The rows are grouped in 3 different ways at once. Each group adds its own fixed numbers to the row, and there is some noise. The rows also spread widely along 10 directions, which tell nothing about the answers.
Some rows, each with its group in each grouping after it:
[ 14.4   1.2 -19.9  11.3  -6.0 -36.1 -32.2 -45.7  16.3   3.3 -18.8  42.3
   5.0  23.9  -6.5  26.2   8.8  18.7  16.7 -16.2  -8.7  -2.2 -31.3 -12.3
   9.3 -25.5  22.3  25.1 -16.3  17.1 -28.0 -15.7] : Dabut nof P
[ 24.7  -6.3  -1.7  48.5   1.9 -57.3   0.2 -35.9 -35.4  13.4   2.9  47.3
  39.3   1.6   3.7  32.0  -0.5  27.0 -14.9  -2.0  47.0  17.5  29.5 -12.1
   1.4  -0.6  26.3  13.2 -17.7  12.3  -7.4  18.1] : bamu Gog K
[ 10.3   2.5  -2.3  31.6 -12.5  -0.5 -46.7 -37.1  18.6  -7.3 -16.5   9.2
  11.3  13.3  -1.0   3.0  25.5   1.9  16.1  -5.9 -31.2   8.5 -30.5 -20.6
  17.5 -16.5  10.2   1.1 -10.9  13.1 -18.8 -17.7] : bamu Godo K
[ 11.5 -19.7 -25.3  50.6  10.3 -30.8 -23.9 -31.4   5.1  29.6  -3.2  18.6
  46.0   4.3   6.0  31.7  -6.3  -6.3 -12.4  13.8  -1.5 -30.0  12.9 -38.7
  -1.8 -19.3   2.9  21.2 -27.6   8.5 -18.1   4.3] : vig nof F
[  4.2  29.0  12.8  -1.6  -1.8  21.5   6.2  17.4 -42.7 -22.5 -17.5  -6.6
 -13.3   0.5  14.4  -6.6  10.1  13.9  15.9  18.8   0.8  25.6 -30.1  25.6
   6.6   5.2  -3.2   3.5   2.5 -16.2   6.5   1.7] : vig Godo G
[  3.3  -1.0 -26.6  41.2  -8.7  41.1 -20.3  -6.4  41.1  36.6   1.6 -26.0
  -7.1   0.1   3.3  16.7  16.3  -1.0 -13.3 -24.0 -20.6 -12.8  11.7  -4.5
  27.1 -12.0 -12.3  -2.8  10.7  -8.8  -5.3  -7.7] : Dabut Gog G
[  0.0  15.5  -1.6 -23.2  -2.5 -19.3  24.6 -15.2 -25.5 -70.3 -33.4  41.7
  -3.4 -15.9  11.4   9.4  15.0   2.1  19.6   4.6 -11.8  16.6 -49.6  -3.6
  29.3  -8.7  28.9  20.4  -4.6  22.1   5.8 -25.2] : bamu nof F
[ -5.5   1.5 -55.7   5.4  -9.9  23.3  -4.3  20.1   1.3   4.3   3.5  19.1
  11.2   7.5  47.6  -4.0  20.9 -29.5 -16.4  13.5 -23.8 -34.0  -4.8 -29.8
  13.7 -20.8 -15.7  13.8   4.8  14.3 -14.4 -25.3] : Dabut Gog P
[ -0.3   5.5  -4.1  -7.9  -1.0  -2.8  -4.8   0.6 -31.9  16.7   6.0   6.4
  25.0   6.0   1.4  -2.8 -17.5  13.2   9.8  38.8   8.7 -30.3  13.0 -25.9
 -38.8  -3.2   3.6  26.6 -10.9  -0.8 -13.9  16.9] : bamu Gog F
[ -7.0 -15.9 -25.2  10.7  -0.2  27.5  -2.5  -8.0  50.8 -34.6  -5.4 -18.4
  10.8 -40.3  22.6  33.0   4.2 -46.8 -23.6 -37.8 -40.9 -25.5  13.9 -21.8
  51.8 -35.5  10.0  17.6  -8.9 -21.2   8.7 -23.4] : bamu nof K
[-16.6   1.8 -40.3  -0.8   5.9  11.6  56.9   9.5  -9.4 -11.4 -21.9  12.8
  12.3 -40.9  18.7   7.7   3.9 -24.2  -6.0  27.1 -11.7 -20.6 -10.4 -24.5
  25.3  19.4   8.8  14.5  14.3  27.6  33.3   1.5] : vig nof F
[ -1.7 -11.5   9.5   5.4 -22.4  46.2 -32.5   7.5  29.1 -21.4  -2.5 -29.0
   2.2 -26.7  11.0  16.5  34.7 -13.3 -19.1 -19.5 -38.3  -4.0  -2.1  -8.5
  28.8 -17.3  -5.5  13.0 -14.3 -22.9   4.6 -25.6] : vig nof P
[ -6.2   7.3 -60.4  27.7  18.9  31.0  25.9   5.7  -1.2  31.5  10.1  -4.4
  -9.8  -0.4  33.3  14.8   6.8 -32.4 -18.5   1.3  -8.5 -23.2  -0.9  -9.3
  15.9  -0.5 -27.2   6.1  21.9   1.6   4.5   1.6] : vig nof F
[ -0.9  21.9 -36.4 -22.1   8.5 -38.6  12.0 -40.7 -20.3   9.8  -7.7  58.9
  -9.3  35.0  -3.6   5.0 -13.3  22.2  32.4   2.3  14.8 -17.2 -24.1  -5.1
 -18.1  -4.5  24.1  31.5   8.7  26.5 -21.1   4.4] : bamu Gog K
[  4.8   8.3 -25.1   8.8 -11.8  44.7  45.3   2.1  30.5 -14.2 -20.7  10.3
 -31.3   8.9  33.5  31.5  22.5  -6.6   9.3 -20.0 -25.6 -17.8   9.1   2.3
  32.3 -15.8 -15.2   7.9  34.1  24.6  -5.0 -28.6] : bamu Gog G
[  0.0   7.4 -24.9  -7.9 -10.3   1.9 -19.8  10.5 -42.1  42.1  31.6  25.1
  23.6  27.6  19.6  -8.8   8.9  16.4 -10.2  31.6  15.2 -24.6  21.5 -27.2
 -38.1  -7.1 -13.1  17.3  -9.6  13.3 -26.3   5.0] : Dabut Gog K
[-11.8   7.2 -14.7 -29.3  10.9  -0.5  17.4  22.3 -41.3  -2.6  25.3  -0.9
   4.4 -38.2  13.4   1.7 -26.6  -0.9 -28.3   0.5  36.6  -7.4  28.2   5.2
 -10.7   3.2  17.6  37.3  -8.1 -52.6  16.2  28.7] : bamu Gog P
[ -8.0   6.9 -38.5  -3.5   4.0 -18.3  43.4  -9.2 -24.7  49.7   8.5  28.1
   8.4 -10.2 -10.3   6.9 -15.7  25.8   0.7  25.4  34.1 -17.8  20.3 -19.6
 -19.2  26.5  14.3  23.1   9.6  24.0   7.9  31.7] : Dabut Gog F
[ -4.7  15.5  -5.8  -8.9  -7.6  55.9  -3.0  20.1   0.7  50.0  36.4 -44.7
 -37.0 -14.0  -1.4   5.9   1.9  15.5 -12.0 -17.5  13.3  11.7  25.2  19.8
 -10.8  10.6 -19.6  12.1  10.7 -49.4   4.8  25.3] : Dabut Godo P
[  7.0  -4.5  32.2  27.6 -24.7  19.8 -10.8  10.2  -2.0  -0.2 -30.0 -28.2
  35.4 -37.1  -7.2   3.4   7.9   7.4   7.3  37.4 -14.4   8.0   6.5 -17.6
   3.1  16.6  10.0   2.8 -12.9  -3.4  19.6  17.6] : vig Godo P
[ 17.0   7.3  -4.6  22.4  -1.0 -10.4 -67.7 -16.3 -30.3  29.1  20.2  11.2
  14.8  37.2   5.0  -1.8   5.9  18.4  -4.9   8.0  14.4  -3.9  -5.4  -9.2
 -32.1 -20.3  -2.5  19.1 -19.2 -22.3 -34.2   6.1] : bamu Gog P
[ -5.2   0.1   8.7  -0.1 -25.8  53.1  11.6  50.5 -24.1  -7.8   4.5 -27.6
  21.7 -47.0  21.4  -5.2  22.3   0.0 -29.7  24.8  -4.7  -1.5  32.2 -14.5
  15.0  10.6  -4.4   0.7  -1.1  -8.0  27.8  -0.9] : Dabut Gog G
[  4.5 -14.1 -25.1  11.6  -5.4   2.0   1.3  -4.4  -1.8   9.7  22.3  19.6
  11.3 -15.6  18.8  28.0  20.8   1.3 -32.1 -12.1   5.2  -6.9  22.8 -25.1
  14.8 -14.2  -4.9  18.2 -15.1   6.6  -7.0 -13.7] : Dabut nof F
[-12.8  -5.4   4.7   3.4 -23.3  76.5 -25.9   8.1  17.0  45.4  25.0 -50.3
 -13.5 -43.5 -24.3  -2.6  39.6  12.3 -28.1  -8.3 -16.6   3.4  17.8 -19.4
  -0.3  36.9  -6.3   1.5  16.4 -10.1  32.1  11.1] : bamu nof P

New rows, each followed by its group in each grouping:
[-27.9  -5.3 -62.5 -11.3  -9.9  15.1 -37.4  -4.1  15.5   0.6  17.7  18.3
  18.5 -14.9  16.4 -27.8  34.1 -26.0 -28.3  -5.1 -33.8 -27.2 -25.9 -42.9
  28.1 -11.5  11.0  14.6  -8.2  13.2  -1.0 -31.6] : Dabut Gog K
[ -0.5  29.1 -45.4  19.0  33.1 -10.2  24.1 -19.5   6.4 -12.3 -34.5   0.2
 -14.2   4.7  13.3  13.1 -40.2 -22.0  22.7 -13.9  -1.6 -14.6 -32.3  23.1
  29.0 -19.0  20.7  16.9  19.0 -27.3   1.9  12.9] : bamu Gog G
[ -5.4 -11.2 -29.6   2.9  -2.6  13.4   0.0  16.4 -14.2  28.0  13.2   3.3
  31.3 -20.4  26.6  -2.0 -10.1 -18.3 -17.0  38.8  -2.2 -37.1  32.3 -47.1
 -26.1   1.4  -5.1  22.1  -5.3   0.9   0.4  15.8] : bamu Godo P
[ -4.9  -0.9  14.7 -48.8 -12.0  -5.8 -11.1   4.2  -7.4 -29.0 -12.0   4.5
  28.1 -14.2  -5.9   8.7 -25.0   8.1  22.2  32.7 -20.6 -36.6   2.1 -30.1
 -24.6 -30.5  18.8  44.2 -38.7  -9.4 -18.5  -3.2] : Dabut nof F
[ -5.4   5.8 -19.6  25.2  -0.3   4.9 -15.2   6.4 -25.5 -29.4 -24.8   2.4
  40.8 -26.9  21.9 -13.0  21.9 -30.6 -10.1  29.1 -25.2   2.0 -39.5 -23.3
  34.4   4.4  14.6  -4.1  -9.0  13.0  23.3  -7.5] : vig nof K
[-10.2 -15.8  -5.0 -26.8 -19.7   8.3  -5.2  -6.7   6.0 -59.4   5.5  30.5
   5.6 -34.2  20.3   2.2  42.8  -4.9 -15.4 -12.0 -27.8   1.5 -11.8 -32.3
  31.7 -20.6  13.3  25.6 -24.6  11.9  -3.2 -47.3] : bamu Godo F
[  7.0  16.3 -13.5  13.2  15.3  -8.3 -11.1 -33.1  -3.5  22.4  13.3   4.4
 -21.4  15.5 -10.4  28.4  -2.1  15.6   0.0 -40.6  18.3  13.9  -9.9  26.1
   9.1  -6.6   6.8  17.7  -2.9 -29.4  -8.0  11.4] : vig nof K
[ -6.8  -6.3 -39.3 -19.8  -6.2  -8.7  53.8   0.2 -34.9  16.8  26.2  64.1
   1.6  -4.5  27.7  15.2  19.5  17.5 -21.0  14.5  28.2 -21.4  34.8 -33.2
 -15.3  12.5  -1.5  31.0   9.6  45.5  -1.9  -6.7] : bamu Gog F
[ -0.9 -19.9 -38.2   8.5  -8.1 -12.6 -20.4 -10.2   0.6   2.0   5.0  43.9
  30.8  -6.4  22.9  15.4  26.1  -4.7 -27.6   1.1 -13.8 -26.2   5.2 -45.0
  15.9 -22.0   7.6  24.2 -21.0  27.1  -9.7 -29.7] : Dabut nof G
[ -9.4   9.2 -30.3  -1.3  14.4 -28.4  35.8 -22.2 -33.3  26.6  -8.0  35.8
   0.2 -22.8 -18.8  10.4  -3.3  26.6  -5.0   7.1  31.8   1.8 -11.3  -1.4
   4.2  38.3  32.7  23.6   9.7  19.3  32.2  26.5] : vig nof G
[  2.0 -15.6   4.2 -19.6 -21.5  -7.3  13.3  -1.1   0.2 -26.7  -7.9  41.1
  23.7  -3.8  17.3  26.6  14.2  17.3  -3.1   6.5  -8.8 -31.9  30.1 -22.1
  -0.3 -24.6  10.7  38.8 -25.0  17.5 -16.5 -28.1] : vig Gog G
[-12.4  -2.5  -6.2  -2.8  -7.3  19.8  -1.2  32.1 -32.0 -29.5  -7.7  -2.4
  34.3 -43.5  26.5 -18.9  15.5 -17.8 -20.7  37.1 -16.5  -6.0  -5.0 -23.2
  15.6   4.0   7.2  12.0 -17.1  -6.1  21.9  -7.2] : vig Godo G
[  7.4 -27.8  20.4  -0.7 -36.8  26.8   0.9 -10.3  27.0   6.8  33.9  10.8
   1.2 -18.3   0.5  43.0  41.2  31.1 -29.5 -40.0   4.7  -4.8  72.8 -20.7
   7.3 -10.8  -2.0  22.9 -12.1   6.1  -8.3 -21.6] : bamu Gog K
[ 32.0  20.8  27.6  75.3  -5.3   9.5 -23.6   1.0 -49.4  24.3 -17.6 -24.8
  15.5   0.3   3.9   1.7  13.3  19.0   5.3  30.1  22.9  54.6 -13.7  11.2
  -1.9  24.7  -4.7 -24.2   8.6 -11.0  10.2  36.2] : bamu Godo P
[ 12.3  14.3  49.5  15.8 -30.1  27.3 -18.8   1.4  -8.1 -57.6 -29.4 -19.0
  -0.5  -9.6  -1.3   7.0  43.0  19.1  15.6  -0.1 -24.7  37.0 -31.9  19.5
  34.9 -11.3   3.4  -3.3 -14.5  -8.1  -1.1 -28.1] : vig Gog F
[  2.5   6.7 -53.6  36.8  34.2 -36.4  -3.7 -16.5 -25.8  52.2   0.0  14.2
  29.2  -3.3   2.0  13.5 -39.1  -3.7 -13.8  13.6  28.9 -19.6   0.8 -13.2
  -3.9   1.5  18.2  16.2  -4.9 -14.6   4.8  38.8] : Dabut nof G
[  2.4  10.0   7.7   4.3  -8.1 -23.6  -9.2 -26.1   1.9 -62.2 -44.6  17.4
   8.8 -29.9  -8.8   1.6  11.8   4.0  14.6  -9.9 -12.3  26.0 -49.7   5.5
  44.7  -4.8  50.8  17.6  -9.8  -5.3  14.8 -12.3] : bamu Gog P
[-11.5  -7.6 -27.0  30.4 -18.4  44.6 -20.1 -10.3  28.1  35.7  -0.1 -16.6
  -0.1 -38.7 -17.3  -3.0  52.5   6.4 -28.6 -13.4 -26.9   6.0 -13.0 -27.8
  37.7  30.8   6.5 -10.8  16.7  26.4  32.9 -11.1] : Dabut nof G
[  7.8  24.4 -22.8  14.3   3.1   4.1  15.2 -10.1 -48.3  -3.0   3.5  31.1
 -18.2   7.7  19.0   5.2  37.3   9.1  -8.1  -6.9  16.7  36.8 -30.3   9.8
  21.3  18.3   0.8  -5.7  22.6  25.0  11.9  -2.4] : bamu nof K
[  3.7  21.0   4.2   9.9   8.3   3.2 -40.5  -9.0 -22.7 -17.2 -21.2 -19.3
  23.4   0.7  -3.3  -6.4 -16.3 -11.8  20.4  20.8 -18.8  -1.5 -36.1  -5.2
  -0.9 -13.2  18.2   6.5 -12.5 -22.8  -2.2  12.4] : bamu nof K
[ 11.6 -18.3  -5.9  21.1 -28.0  16.1 -23.1  -7.2  16.8 -18.0  -9.1  31.3
  23.4  13.2  29.4  19.4  40.8   1.2  -8.9   2.1 -33.6 -26.6  13.5 -40.5
  13.1 -32.6  -6.7  14.0 -10.1  37.0 -26.3 -45.9] : bamu Gog G
[ 12.2 -12.6 -14.9  12.2  -7.6 -42.3  -9.2 -42.6  14.7   9.8 -14.6  43.1
  16.0  -0.9 -11.5  36.8   2.2  22.0   1.3 -16.0   6.6  -3.0  -2.0 -19.5
   9.5 -11.7  30.5  29.7 -17.3  18.1 -11.4  -2.8] : Dabut nof P
[  1.1  -1.4   3.2   5.8  -5.0  42.4   6.6   2.6  39.2  17.9  -8.8 -44.4
  -9.8 -15.6  -2.7  39.8 -19.5  -8.9   6.9 -12.8 -19.2 -27.0  28.6   6.6
   0.9 -13.6  -8.6  23.5   1.8 -37.5   0.8  14.8] : vig nof P
[-18.9 -15.1 -22.5 -17.5 -10.3  -5.6  41.2   5.1 -35.7  10.4  36.5  40.2
   9.2 -49.8   3.1   6.2  35.7  25.8 -48.8  -2.6  38.8   5.1  33.9 -19.7
   9.9  34.9  13.9  27.8  -7.3  16.5  29.6  -0.6] : vig Gog F
[-21.5   2.5 -60.7 -47.4  19.6   3.9   0.1  -2.4   2.9  -1.7  18.9  18.6
 -10.6  -4.2  23.6   4.2 -24.3 -29.7  -9.7 -10.4 -12.2 -51.2  -5.2 -19.0
  -9.7 -26.1   5.9  50.1  -5.1 -27.1 -11.1  -4.6] : bamu nof P
[ 12.4  36.6 -13.3  24.9   6.9   4.5   4.7  14.6 -50.3 -40.1 -28.8   8.0
  -3.5   6.9  39.0  -9.2  11.9 -15.3   7.8  15.0   3.5  31.2 -52.4  22.9
  28.3  -3.3   3.3  -5.3  16.4 -10.8   7.1  -1.8] : bamu Gog P
[-12.6  16.1 -40.2   6.9  10.0  17.2  27.3  41.5 -45.6 -34.4 -18.0   8.1
  21.2 -22.9  51.4 -18.2   6.7 -37.7 -17.9  36.3  -8.3 -13.4 -20.4  -5.5
  30.5  -1.0  -0.6   7.0   7.4  -2.6  24.0  -6.5] : vig Gog G
[ 14.8  19.9  19.3  32.0 -15.3   5.6 -27.3  10.2 -59.1   9.8  -3.3  -0.2
  16.1  -5.8  -4.8 -13.8  33.2  39.4 -11.1  22.8  24.0  44.4 -16.6   9.0
   4.4  23.5   9.6 -11.7  -2.5   2.3  13.8  11.2] : Dabut Gog G
[ -6.3  -3.1  18.1 -27.0 -13.1  33.1  22.3  -6.9  33.7   3.6  -4.6 -29.3
  -4.9 -27.8 -20.8  36.4 -22.9   7.6  17.0 -11.6 -16.2 -30.5  42.1  -9.6
  -8.4  -8.3  12.2  29.0   0.4 -15.8   6.0  14.7] : bamu nof K
[ 10.7  12.6  -9.7  37.3 -12.2   6.3  19.4  -0.7  -4.5 -42.6 -51.9  12.5
  12.0 -18.7  26.9   7.4  24.8 -17.8   9.3  13.7 -19.7  17.7 -35.1  -5.9
  48.4   3.2  15.7  -7.0  18.1  26.1  17.7 -13.0] : bamu Gog P
[  8.7   5.0 -12.1  20.4 -10.7  37.6  10.8   4.6  33.2   7.5  -3.6 -23.3
 -11.2   7.7  20.0  31.2  -1.2  -9.2   6.4 -11.6 -19.2 -19.5  21.3  -0.5
  15.9 -30.6 -22.1   9.0   4.3 -12.5 -21.1 -10.5] : Dabut Gog F
[ 15.7  16.6  -1.2  15.5   5.1 -20.0  58.0  -4.0 -35.6 -48.0 -28.6  39.7
 -11.2 -20.9  30.2  27.3   8.4  10.1   2.6  -8.9  24.2  40.3  -9.6  22.3
  40.6   3.4  19.2   7.6  11.1   8.3  16.6  -4.0] : bamu Godo G
[ -1.6  -7.7 -50.6   1.2  -2.4  22.3  13.7   8.9  22.1 -17.2  -3.5  24.0
   0.4  -0.2  51.0  27.3  18.9 -32.0 -19.8 -15.1 -32.9 -36.4   7.5 -24.6
  34.9 -39.6 -14.2  21.0   0.6  15.3 -12.4 -41.6] : Dabut nof G
[ -5.9  25.5 -39.1  -3.5  -1.4 -12.7  27.7   4.8 -47.7  -3.9 -18.7  40.5
  10.7   5.0  18.7 -20.3  12.4   5.1  12.0  44.8   5.6  -1.0 -39.5 -16.2
   4.3  16.2  10.8   6.4  12.6  42.0   4.6  -0.2] : Dabut Gog F
[-10.7   8.1 -17.7   3.2 -18.4  46.7  13.0   7.6  16.3  24.4 -17.5 -15.1
 -10.1 -11.0   3.3  -5.2  18.4  -2.9  15.1  23.6 -29.8 -15.6 -11.5 -16.4
   0.9  22.0 -10.9   5.4  22.3  18.6  12.5   3.6] : vig Godo P
[ 10.1 -14.5  17.9   8.9 -26.9  51.2 -25.2  22.9  10.3  18.3  33.3 -23.9
   1.8 -12.7  18.8  23.2  27.0  15.8 -29.8 -12.7  -6.9  -3.1  57.5 -11.5
  -2.7 -24.5 -27.1  12.5 -20.8 -25.6 -15.6 -14.9] : Dabut Godo G
[-14.2  13.1 -41.4 -23.2   0.7  21.1  27.8 -10.4 -21.5  23.8  22.8  29.3
 -30.1  -1.6   6.0   3.0  27.7   9.0 -11.2 -12.6   8.4  -1.2  -5.2  -8.2
   1.6  23.6  -0.6  14.5  27.7  26.5  13.1  -1.8] : bamu nof K
[ 15.1   1.9  -3.3  59.6 -17.5   0.3 -57.3 -37.6  -6.2  74.7   2.0  -1.7
  12.5   3.5 -40.9   0.1  43.3  44.4  -9.8   5.4   9.5  33.8 -24.1 -18.5
  -3.5  40.2  12.4 -14.2   5.3  27.3  10.3  22.2] : Dabut nof P
[-13.4   5.6 -26.9 -46.5  -8.9   5.9  20.2  17.2 -11.6 -24.2   7.0  25.2
   5.5 -10.8  30.3  -0.2  -4.6 -12.0   2.3  10.5 -12.8 -23.3   7.6 -20.3
   1.0 -23.4   3.9  31.1 -14.3  -1.0 -11.5 -14.2] : Dabut Godo K
